The rows of a group lie close to one hidden flat surface of 13 dimensions, which may be shifted away from zero. Surfaces can cross.
In the rows, 128 means zero.
Some rows, each with its group after it:
[157 175  63  89 108 138 119  77  82 141  84 102 197 136 138 126 133 120
 114 107] | j_17
[148 155 118 145  92 172 151 158 135 140 133 139 142 125 203  91 147  79
 155  61] | j_343
[139 151 144 160 127 131 106 148 152 163 124  98  95  77 141 122 133 112
 129 122] | j_343
[158 155  53 118 154 124 151  96 163  51  87 108 130 114 135 142 108 123
 106 127] | j_154
[148  90 100  92 144 112 169  69 155  84 111  97 137 118 119 185 195 128
 126 155] | j_154
[162 136  66  84 120 135 111 134  94 138 128 119  96  88 151  87 143 123
 119 127] | j_445
[ 75 155 102  84 132 110 151  95  88 137 163 171 136 135 140 128 143 133
 140 156] | j_343
[141  91 157 119  93  93 110 161 137 167 120 119 110 128  66  92 117 138
 106 120] | j_445
[167 124 115 151 176 126 134 133 178 138 191 106 120 198 142 100 162 145
 158 131] | j_154
[150 189 147 129 161 147 108 150 111 174 111 119  39 134 160 150 189 103
 161 121] | j_343
[142  80 126 138 122 180 176 110 167 127 120 116 122 128 125 127 177  88
 186 159] | j_445
[117 149 211 139 177  94 128 132 147 133 126 124 129 102 136 157 133  83
 103 109] | j_445
[135 145 182  77 116 115 124  97 130 102 132 131 171  87 166 138 116  93
 113  93] | j_154
[171 124  98 112 156  97 124 155 158 118  92 137 155 154 133 108 124 154
 159 119] | j_154
[ 87 150 104 127 160 113 195 115 110 124 157 138  79 131 170 175 120 162
 153 116] | j_343
[190  84 118 117 156 140 163 134 105 102  98 137 125  82  92 144 166  54
 143 137] | j_17
[189 185  89 121 138 124 128 130  97 118 139  93  79 152 139 155 145  88
  83 208] | j_17
[103 104 139 116 140 138 184 172 112 131 113 114 131  71 210 149 133 101
 122 166] | j_154
[140 180  94 119 116 109 138 121 114 130 179 173 144 139 154 116 104 144
 154 114] | j_343
[ 94 133 180  54  93 111 112  77 136 151  41 143 169  77 117 144 108 130
 156 124] | j_445
[147 107 137 225 179 117 112 169 153 127 120 133 131 134  67 105 100 120
 122  93] | j_343
[123 113 144 124 130 120 154  91 131 157 176 117 152 133  85 110 116 117
 137 144] | j_445
[154  97 154 104 156 116 155  90 117 151 130  95 128 153  60 148 137 132
 151 143] | j_445
[152 136  44  74  85 110 145 100 131 153  99 158 155 155 103  82 154 148
 166 172] | j_445
[ 90 109  97 144 115 102 128 135 178 114  92 116 149 107 113 107  84 166
  96 121] | j_343
[138 115 126 119  96 137 185  92  74 103 102 135 152  82 116 212  95 140
 170  99] | j_154
[154 138  95 111 121 159  88 164  80  84 133 115  80 170 171 120 146 157
  75 124] | j_17
[110 201 166 125 157  80 152 127 165 157 132 171  87 102 170 176 149 114
 196 130] | j_343
[166 124 107 121 113 159 167 103 156  81 110 105 149 150 179 156 201  69
 120 114] | j_445
[105 158  85  94 118 115 168 134 122 131 135 155  84 126 174 144 142 140
 152 170] | j_17
[131 105 113 128 136  96  90 189 126  90 149 152  92  91 147  74 127 121
  50 123] | j_343
[114  97 189  97 144  78 115 142 112 164 102 137 129 109  90 143 132 145
 131 158] | j_445
[139 176 124 137 114 110 157 118 131 161 147  98 141  88 163 144 100 118
 130 125] | j_17
[178 126 133 107 141  76 122 132 133 157 121 136 139 205  76 128 168 132
 149 158] | j_445
[195 129 151 144 110 178  88 106  97 102 173  97 132 107 144 141 174  85
 133  96] | j_17
[102 118 175  87  81  94  84  98 125 140 133 124 194  99 132 116 109 142
  88 115] | j_154
[129  87 136 112 153 128 172 135 145 101 173 101  98 164 147 155 101 185
 143 154] | j_343
[142 107 141 189 141 159  76 160  97 138 103  85 123 147  83 115  88 167
  93  73] | j_343
[139 146 137 146 134 121  67 167 135 123 126 155 126 120 123  73 131 104
  91 108] | j_343
[111 138 113  96  89 157 161 133  69 128 120 171 173  95 190 130 134  98
 153 115] | j_17
[137  78 113 141 129 108 188 158  86 133 127 161 166 127 120 152 147 128
 157 157] | j_154
[100 104 121 124 110 152 153 144 129 125 162 113  65 117 181 145 172 144
 122 155] | j_17
[117 115 130 120 166 107 123 131  96 154 114 151 132 142  75 146  97 178
 167 164] | j_154
[102 148  95 116 157 170 117  99 119 119  98 107 121  85 174 117 161  82
 107 139] | j_445
[143 122 112 143 161 151 151 120  77 102 142 121  91 122  74 127 126  65
  95 118] | j_154
[133 150  99 147 136 133 181  93  75 161 160 109 128 116  95 171 105 117
 147 193] | j_17
[ 94 127 143  80  88  93 115 108 110 189 131  97 163 143 131  99 179 109
  60 135] | j_445
[ 98 116 140 102 127 138  95 100 151 128 132 129 140 124 116  90 154  86
  91 173] | j_343
[182 132  93 145  69 139 120 131 135 140 157 107 159 230 145 119 176 163
 133 140] | j_445
[117 178 142 141 166 135 163 113 157 152  90 109 107 130 113 160 125  66
 134 186] | j_17
[130 138 151 137 131 161 114  82 137 125 121  76 105 107 108 154 102 135
 119  90] | j_343
[126 194 142 101 123 138 114 103 146 131 108 155 136 135 167 129 157  86
 158 136] | j_17
[152  96 126 123 141 160 111 205  49 121  71 117 114 155 186 136 189 102
  93 150] | j_17
[139 176  78 127 144 146 126 146 116 142  77  91 123 168 170 125 163 112
  97 132] | j_17
[154 128  98 119 166  29 149 162 146 149 110 163  97  66  88 141 134 133
 147 175] | j_154
[142 158 104  87  48  83  98 148 121 177  90 152 137 117 147 114 100 201
 154 132] | j_445
[197 116 132 132  99  94 124 151 137 108 125 152 170 115 119 128 107 156
 165  60] | j_154
[168 168 172 104 156  71 103 110  93 156 200 126 143 133  89 109 120 110
  95  88] | j_154
[195 113  90 106 140 149 154 155  41 105  66  83 114  88 139 174 125 113
 104 122] | j_17
[ 64 127  74 135 116 145 164 130 145 163 113  65 118  96 181 102 128 136
  79 142] | j_154

New rows. What belongs after each?
[120 139  92 100 143  75 137 101 140 135  79 164 126  93  68 141 113 144
 163 161] | j_154
[140 108 121 178  98 134 131 151 136 121 144  96 136 199 140 148 174 154
 105 139] | j_445
[140 163  84  97 123 146 126  70 142 125 149 105  80 134 141 147 172 135
 140 153] | j_17
[116 147 118 161  86 122 124 145 102 139 165 146 155  94 119  79  74 101
  74  91] | j_154
[163 120 102  82 143 121 183 102 108  86  95 148 190 139 145 153 143  89
 150 133] | j_154
[115 143 126 124 128 152 126  69 185 102 184  80 131 152 125 103  88 133
 104 149] | j_343
[138 125 120 132  92  92 115 123 144 112 114 179 168  95  84 132  81 155
 151  98] | j_154
[138 103 129 106 136  93 122 141 116 147  78 144 210 103 116  98 124 128
 123  95] | j_17
[154 172  97 155 156 124 155 147 142 164 103 111 125 128 162 132 162  94
 149 135] | j_17
[139 102 194 102 147 123  90 141 118  72 109 152 129 141 118 142 118 126
 122  79] | j_343
[106 130  79 159 180  73 140 173 119 168 106 164  94 105  91 125 138 148
 139 161] | j_343
[179 123 123 132 152  92 120 140 157 128 136 107 104 119 126 126 134 149
 138 100] | j_154
[127 100  97 114 130 118 152 149  56 120 118 182 141 119 120 134 137 138
 141 102] | j_343
[ 85 143  68 113 131 159 162  60 152 126  89 121 168 143 120 118 165  94
 138 164] | j_445
[164 157  90 143 170 124 163 147 195  57 120 168 109  88 155 121 112  72
 149 142] | j_154
[138  67 155 147 103 132 146 174 166 135 107 147 111  86 138 137 128 152
 178  96] | j_154
[129 158 128 155 153 139 165 127  81  97 146 127  94  71 133 188  61 124
 126 142] | j_154
[111  86 110 189 130 134 134 147 139  96 182 138 156 125  92  85 114 100
  81 141] | j_445
[115  78 153 127 128 127 137 128 141 111 178 174 123 105 113 127 170 112
 162 149] | j_17
[122  91 184 149 105 110 105 196 156 147  91 158 136 130 166 163 169 157
 156 164] | j_445
[ 90 164 143 143 164  92 130 135 149 116 211 167 128 148 147 118 103 125
 107 125] | j_343
[199 185 108 141 134 115  90 140 134 113 181 131 103 130 133 102  91 132
 126 109] | j_343
[125 168 193 137 146  76  93 122 145 103 164 182 137  89 116 159  88 125
 127  79] | j_343
[145 118 100  53  84  69 161 139 102 161  98 124 111  92 131 121 158 123
 106 123] | j_445
[160 127  99 119 169 153 106 108 132 147 142  95  98 157  67  65 168  78
 106 136] | j_445
[190 168 104 141 149 124 100 133  75 119 169  97 103 173 102 144 112 133
  84 193] | j_17
[135 139  84  94 124 109 172 108  90 110 154 177 124  92 124 141  94 140
 172 138] | j_17
[155 166 119 127  88  85 108 169 111 176 185 123 164 116 226 116 149 159
 119 141] | j_17
[102 125  59 103 127  90 193 165 114 109 117 164  90  82 175 137 118 157
 129 123] | j_343
[124 132 113 157 161  96  91 161 104 128 167 188 174 139 110 110 103 166
 141 187] | j_445
[104 120 162  84 162 156 114 139  92 112  83 110 118 106 142 136  84 132
 113 143] | j_154
[141 155 136 156 168 114 160 189 140 129  75 134 128 119 131 119  84  81
 121 116] | j_17
[140 142  90  96 155 109 136  96 113 154 141  98 183 194 141 134 125 187
 131 137] | j_154
[185 221 157 121 113 108  84 111 117 138 180 124 141 132 149 159 113 114
 127 173] | j_17
[160  85  94 162 102  84 167 162 168 131 106 160 113  88 105 139 151 153
 191 114] | j_154
[108 121 104 175 117 117 123 127 134 166 106 119 166  97  93 122  90 159
 134 120] | j_343
[139 157 159  95  95 119 132  86 145 112  83  89 163 158 147 162 154 101
  96  75] | j_445
[137 142 184  78 132 137 121 123 151  87  97 145 147  74 168 124 100  66
 123  85] | j_154
[125 120 126 126  99  87 149 156 116 177 153 117 120 109 139 127 137 139
 114 133] | j_445
[112 101 152  87 129 130 101 148  90 129  68 118 125 129 138 156 150 148
 106 154] | j_17
[150 157  75 113 145 138 127  97 170 113 126 129  92 142 146 117 177 118
 158 107] | j_17
[188 166 137 155 172 114 121 203 115 163 100 116  92 119 196 148 163 116
 156 107] | j_17
[123 126  92 116 119  95  92 161 100 138 143 144 143 111 127  72 160 112
  62 152] | j_445
[184 110 136 138 141 144 135 132 123 124 159 121  90  98 138 151 181  96
 155 131] | j_17
[159 114  44 151 136  74 149 173 169 130 104 102 140 117 154 127 128 196
 117 139] | j_154
[105 136 161 134 128  89 118 124 129 148 132 113  99  81 123 186  85 195
 135 124] | j_343
[118 116 111 123 133  43 119 136  88 161 148 128 163 112  87 149 105 191
  92 174] | j_154
[157  64 106 150 147 142 125 139 120 136 177 116 131 127 130 116 221 127
 149 137] | j_17
[159 200 101 155 140 183 114 126  73 142 148  79  80 172 191 161 148 140
 127 122] | j_17
[107 131  74 184 122 121 152 158 119 100 175 141 144 107 150 127 104 145
  92 141] | j_445
[144 139 158 143 131 107 122 181 226 116  90 106  90 122 169 133  91 174
 148  89] | j_343
